The rows of a group lie close to one hidden flat surface of 13 dimensions, which may be shifted away from zero. Surfaces can cross.
(in the rows, 128 means zero)
Known rows, each followed by its group:
[ 90 119  88 126 103 141 136 145 177 128 143 175 150 136 100 168 124 142
 152 101 111 104 111 181  86]	Z_853
[ 94 190 107 160 123 167 118  82 127 128 110 105 122 107 128  78 138 125
 105 153 104  73 125 127 118]	Z_868
[ 85 156 148 164 146 144  83  82  74 137 120 118 136 112  48 170 107 159
 129  87 140 124 143 148 136]	Z_853
[154 126 121 160 153  73 162 130  71 154 130  81 184 101 170 111 167 131
  82 134 129 127 157 102 182]	Z_868
[104 173  76 148 111 131 153 146 111 175 114 147 146  69 136 111 137 137
 104 110  98 126 160 145 141]	Z_868
[181 164 140 131 102 139 165 109  83 169 168 145 132 135 132  88 151 148
 118  91 154 110 121 117 146]	Z_853
[153  29 105  94 135  76 145 157  79 141 165 145 168 167 170 103 100 142
 138 164  86 120 135 141 147]	Z_490
[112 149 131  89 116 150 111 110 133 127 112 146 181  62 158 149 137 143
 160 102  90 120 166 148 145]	Z_853
[135  89 145 132 119  83 129 144  73 154 113 149 165 165 167 104 136 128
  94 127 129 136 132 106 129]	Z_490
[149 154 127 118 127 113 116 154 165  63 120 126 116 124 151 175 179  66
 143 171 155 130 106 143 145]	Z_641
[131 157 142 104 129 149  68  93 142  83  86 153 165 148 102 147  99 128
 117 153  92  77 140 161 107]	Z_868
[ 91 177 180 109 126 156  89 102  94 115  78 130  91 144 129 116 156 125
 166 152 113  68 155 115 123]	Z_641
[160 174 151 117 140 130 148  97 207 109 105 116 139 124 121 170 168 143
 110 104 145  84 139 126 110]	Z_490
[139 171 120 118 105 117 180 102 163 121 128 137  32 175 104 199 180 114
 107 130 150  96 145 138 134]	Z_641
[131 103 118 108 144  79 138 115 115 120 119  84 172 105 180  82 108 135
  86 158 115 143 140 175 168]	Z_641
[ 88  76 141 132 135  80  85 157 114 143 121  76 109  53 147 151 130 120
 144 115 148 127  80 151 143]	Z_853
[167 133 185 115 147 115 132 155  68 112 135 148 167 176  76 170 107 135
 161  96 138 155 173 117 150]	Z_641
[193 128 133 115 168 120 112 143 160 109 116  96 164  86 116 126  77 139
 106 124 135 169 130 138 150]	Z_641
[ 37 134 139 173 155 123  81 122  98  98  57  99  99 176 104 150 128 102
 118 154 121 138 138 103 111]	Z_853
[ 76  99 148 135 143  85 127 172 122 133  75 132 118 144 149 149 150 107
 124 156 116 144 174  97 118]	Z_853
[148  62 139 104 162  97  91  96  99 125 124  78 180 103 157 107  77 160
 107 134 103 130 125 136 155]	Z_853
[ 87 163 109 111  97 182 121 114 166 119 119 119  75 106 143 155 164 123
 189 104 105  67  90 129 107]	Z_853
[162 110  97  85 114 173 118 118 144  93 147 162 111 186 139 123 115 127
 174 169  74  68 104 124 111]	Z_490
[167 134  86 155 166 173  85 136 160  87 188 101 120  66  58 149  82 119
 167 134 155 164  70 158 146]	Z_853
[152 104 127  98 150 136 104 154  84 131 168 112  90  60 141  94 102 123
 189 161 134 175 134 133 186]	Z_490
[ 68 107 137 120 124 117 103 113 120 166  96 141  61 132  96 136 105 159
 122 124 127 101 136 160 102]	Z_490
[136 112 126 140 136 130 179 152 131 195 129 121  96 127 158  88 170 160
 146 113 115  83 137  56 104]	Z_868
[108 120 138 115 129 129 122 131 176  96 122 123 103 147 137 161 171 115
 167 139 140  82  97 139 101]	Z_868
[178 134 115 144 129 132 130 144 158 133 161 109 117  79 117 148 149 119
 134 119 150 103  81 116 131]	Z_641
[122 192 138 134 109 176 105 147 120 152  97 181 114 101 119  86 124 123
 134 131 126 145 156 112 111]	Z_853
[150 140 121 154 126 171 105 131 151 152 135 154 143 130  81 107  96 162
 129  83 138 105  78 126  77]	Z_490
[123 101  77 170 159 135 107 113 131 129 137 123 196 140 102  98  85 160
 100 123 120 147  99 155 115]	Z_868
[ 75 150  81 145 121  91 172 170 137 151 120  75  73  64 126 136 131 115
 114 118 131 140 125 188 160]	Z_641
[ 80 146 128 164 105 131 164  87  57 158 119 149 119 222  95 148 153 151
 104  86 118 106 157 101 116]	Z_490
[ 53 128 123 157 120 142 126 106  73 140 107  57  59 152 126 157 156 131
 166 100  82  33  96  81 120]	Z_853
[119 101 129  88  85  98 109  99 155  98 134 159  82 165 127 195 130 103
 106 144 141 114 105 189 123]	Z_490
[ 67  97 134 129 101 105 143 140 123 137 130 154 122 171 115 135 112 120
 118 129 118 122 138 154  97]	Z_868
[206 162 157 107 115 139  79 118  99 128 142 140 143  60 132 122 121 115
 120 129 147 124 108 135 165]	Z_490
[ 70 126 140 150 152  90 113 219 101 142 100  67 113  51 119 136 124 113
 176 116 126 116 110 151 141]	Z_641
[149 164 128 113 131 107 187 124 148 185  80 109 138  87 154 123 147 167
  80 104  74  65 201  93 134]	Z_641
[181 153 150 109 142 169 114 105 151  71 133 131 148 153 155 123 149 104
 153 153 142 155 126  86 135]	Z_641
[199  79 180  84 144 103 124 162 159 119 157 164 159 115 156 134 138 130
 161 130 181 189 132 117 133]	Z_853
[139  98 158 134 164 153  64 152 171 100 107 128 170 119 106 126  87 137
 158 120 141 158  94 102  83]	Z_641
[109 167 112 117 127 200 131 101 157  78 134 100  87 134 136 166 163 112
 205 120 110 116 114  92 131]	Z_853
[ 89  95 104 115 104  90 146 181 143 146  95 174 157 141 187 110 145 118
 107 146 102 142 146 145 107]	Z_490
[116 146  73 138 119 126 178 128 125 160 123 126  84 139 103 166 135 150
 114  97 101 110 149 133 138]	Z_868
[122 136 117 149 118 129 107 100  80 149 154 139 142 118  61 155  97 152
 113  91 128  97 116 177 137]	Z_490
[ 72  99 164 161 130 115  62 102 110 113 112 146 181 150 131 135 157 118
 123 139 151 113 102 128  93]	Z_641
[185 104  82 150 177 147 109 119 158  68 132  70 116 164 136 112  99 106
 117 177 127 157  73  90 139]	Z_868
[105 100 112 132 126 116 158 152 181 147 133 103  68 125 131 147 152 130
 141 119 131  86  93 125  97]	Z_641
[159 107 145 122 128 112 136 178 143 127 142 121  90 128 154 125 163  99
 155 145 159 126  93  98 122]	Z_853
[106 160 114 152 123 172 118 101 138 126 145  98  93  96 127  79 127 120
 136 142 138 115  91 134 122]	Z_868
[ 57 128  91 175  90 136 162  91  98 160 182 101  89 148  74  92  92 132
  89 125 106  59  96 170 102]	Z_868
[132  88 128 144 149  98 130 165  95 173 105 155 140 161  88 164 106 165
 120  90 112 131 157 100 111]	Z_868
[140 126  99 128 135 122 119 132 190  47 134 108 147 143 153 162 152  81
 129 158 151 160  77 158 137]	Z_490
[144 137 133 107 147  93 182 174  74 111 138  83 144 149 123 147 131 127
 173 122  94  99 163 143 179]	Z_641
[116 177 112 135 135 160  77  86 124 153  94 111  89  47 100  95  85 154
  96 122 136 142 127 169 146]	Z_868
[122 108 120 145 119 123 136 129 121 123 134 151 160 180 139 119 126 129
 113 112 143 168 113 123 113]	Z_490
[159 107 134 130 108 140 148 176  94 125 168 174 186 183 111 121 107 114
 155 132  78  78 136  86  94]	Z_868
[ 72 116 191 155 170  90  88 141  94 142  69 105 107 144  96 172 160 139
 142 122 150 100 152 105 111]	Z_490

New rows, each followed by its group:
[173 166  99 123 120 139 171 129 111 130 161 122 109 125  94 197 155 134
 159  90 107  79 137 128 163]	Z_868
[120 117 135  84 122  84 137 117 130 138 104 108 109 101 200  81 145 125
  97 176 121 111 148 164 153]	Z_641
[114 111 120 126 170 125 107 112 146  88 141 124 208 110  97 133  83 148
 134 129 143 208 149 194 149]	Z_490
[164 156 159 138 146 143 121  81  60 156 119 107 126 144 119  97 130 161
 116 112 122  96 147  76 150]	Z_490
[ 97 108  75 115 126 110 151 147 197 147 141 151 134  78  96 191 119 153
 133 113 102  96 143 197 111]	Z_853
[200  64 152  93 161 106 183 134 160 145 176 143 114 167 113 153 127 168
 154 122 139 128 162  85 125]	Z_853
[ 79 107  69 163 131 138 161 139  99 143 148  79 105 137 103 160 126 136
 158 108  61  61 115 107 126]	Z_853
[117 129 137 125 123 146  80 116  81 129 112  92 142  91 159  95 111 127
 143 121 104 111  96 117 144]	Z_853
[ 93  80 170 129 149 120 146 160 142 134 124  86  54 157 143 129 150 127
 187 115 162 151 106  68 107]	Z_641
[158 184 159 113 104 186  96 112 138 127 108 189 153 117 135  88 114 130
 126 103 150 190 139 106 112]	Z_490
[ 30 106 129 120 132 104 130 230 110 130  99 113 118 119 114 134 109 123
 207 118  93  97 125 179 108]	Z_641
[124 104  99 137 141 123 205 108 131 131 165  77 100 191  97 149 124 158
 140  97 111  95 119 121 128]	Z_641
[ 60 151 116 166 126 169 140  90  89 149 129 112 154 135 119  87 126 154
 138  99 108 133 142 111 119]	Z_641
[141 113 182 110 148 142  65 121 150 106 134 121 139  82 143  98 130 126
 169 142 176 142  88 141 120]	Z_868
[122 154 132 114  98 130 104 150 156 117 129 162  68 112 124 163 171  92
 154 153 147  73  99 161 111]	Z_641
[123 162 174 104 137 119  98 120 148 149  54 107  82  84 158 123 165 134
 116 152 112  50 155  99 116]	Z_641
[ 81 146 167 110 146 110  79 139  79 137  75  88 102  80 126  97 105 138
 147 149 110  79 142 172 144]	Z_641
[153 192 106 148 109 162 121  90  89 107 166 143 170 104 119 120 153 108
 122 138 132 119 123 152 166]	Z_641
[ 83 119 122 143 127 105  94 104 112 107  98 110 142 141 131  91  78 106
  54 175 117 159 136 162 129]	Z_868
[126 144 146 105 130 136 161 105 177 130  82 143  86 197 101 172 135 160
 116 112 105  80 174 101  88]	Z_641
[103 134 172 108 138 131 159 119 122 106 116 129  85 176 144 164 178 117
 176 128 149 172 182  83 140]	Z_490
[113 163 110 168 142 123  78 196 117 136  74 109  70  60 107 160 132  89
 124 141 135 145 112 113 140]	Z_868
[143 147 171  94 106 120  41 111  65 113  84 178 141 123 132 149 118 106
 111 160 111  98 150 147 146]	Z_490
[136 133 143 124 165 124 173 149 145 109 106  78 100 157 106 150 106 138
 141  99 134 185 160  93 143]	Z_641
[124 128 157 129 109 152 123 138 128 140 157 131  53 114 150 121 187 106
 186 137 164 102  87  86 116]	Z_641
[194 119  60 128 161 150 139 136 180  92 145 110 146 130 140 142 128 133
 147 135 115 142  90 124 143]	Z_868
[116 117  80 117 119 103 148 144 187 107 135 140 167 107 152 157 145 116
 121 138 118 131 124 184 130]	Z_853
[ 99 133 112 131 133 122 162 163 147  93 131  89  88 147 132 155 151 100
 166 134 132 140 113 139 138]	Z_641
[134  90 105 145 166  87 135 154 178 103 118  64 168 105 145 148 127 121
 109 133 124 125  95 130 126]	Z_641
[ 96 111 105 174 144 151 129  86 207 140 116  75  86 124 129 134 155 146
 113 114 134  79  69  78  72]	Z_641
[ 86 171  57 149  95 139 172 120  87 120 161 133 114 135 115 165 155 105
 138 127  94 110 144 168 165]	Z_490
[127 129 180 110 130  94  78  95 125  69 125  97 185 116 155 123 142  91
 107 187 134  70 112 175 140]	Z_868
[145 141 113 150 170 123 116  95 116 110  89  72  84 145 114 156 134 132
  97 139 133 135 130 100 159]	Z_868
[107 143 136 120 113 120 127 235  91 131 138 158 148 100  90 156 116 112
 206 106 108 107 135 174 131]	Z_641
[108  78 167 144 147 129  88 136 133 111 163 131 166 144 111 121 129 136
 179 117 173 135  75 138  93]	Z_868
[153 126 107 133 161 123 136 151 193 112 103 126  63 144 127 104 122 106
  95 204 138 152 146 109 116]	Z_853
[146 119 116 105 113 142 168 120 137 136 170 171 158 160 103 152 117 157
 153  97 106 113 151 143 121]	Z_490
[131 173  99 133 127 128 113 121 174 122  81 143 187 100 113 157 125 136
  83 126  83  67 149 158 108]	Z_641
[ 63 123 168 147 114 107  88 190  95 124  74 140 129 135 148 153 171  88
 157 126 129 109 117 102 100]	Z_853
[135 133 189 138 174  95 127 145 116 102  92  71  95 151 103 185 148 115
 142 116 162 145 143  83 146]	Z_641
[164 180 119  93  95 164 149 168 134 157 143 159  84  65 127 150 149 124
 181 102 107  92 142 123 143]	Z_868
[158 186 158 146 124 151 123 123 104 174 125 132 100  66  94 133 139 141
 122  88 152 133 151  92 142]	Z_641
[ 77 145 100 171 130 129 134  98 108 125 122 121 175 152 111 116 131 137
  98 123 114 119 135 149 121]	Z_868
[ 61 139  81 175 134 173 128 119 126 131 140  74 169  82 162  61 137 130
 162 123  91 105  86 118 116]	Z_641
[ 48 152 105 174 162 127 124 123 130  93  82  85 104 162 114 159 167 110
 140 148 126 117 131 131 127]	Z_490
[143 136 104 120 149 151 196 115 189 133 179 105 125 102 107 132 124 164
 159  88 150 171 141 144 140]	Z_490
[ 77 168  69 191 118 120 141 131 122 135 134 116 159 108  81 165 142 127
  98  95 130 107 103 190 130]	Z_490
[118 134 131 142 136 134 148 165 109 130 161 153 180 110  92 157 133 136
 181  93 132 162 156 139 140]	Z_490
[131 105 114 139 140 117 152 187 171 136 126 139 171 118 161  99 140 127
 141 119 143 174 114 117 106]	Z_490
[111 134  76 122  88 136 131 158 146 146 131 169 121 112 132 131 128 122
 128 128  94  82 105 169 105]	Z_490
[130 126 112 151 133 109 151 163 131 153 140 105  69 106 121 132 150 115
 129 139 139 107 112 117 131]	Z_853
[ 98 128  80 134 104 151 169  77 120 171 178 137 133 124  95  85  80 179
 103  91 113 126 128 190 127]	Z_868
[ 92 177  72 145 113 152 187 157 145 184 114 154 155  90 138  90 146 158
 128 102  77 103 175 134 117]	Z_490
[129 106  86 133 143 161 115 130 107  82 172 139 173 156 121 105  88 121
 168 147 122 199 112 152 149]	Z_490
[186 158 127 133 130 108 148 170 119 111 117 137 166 132 176 106 173  87
 109 177 117 112 144  92 148]	Z_853
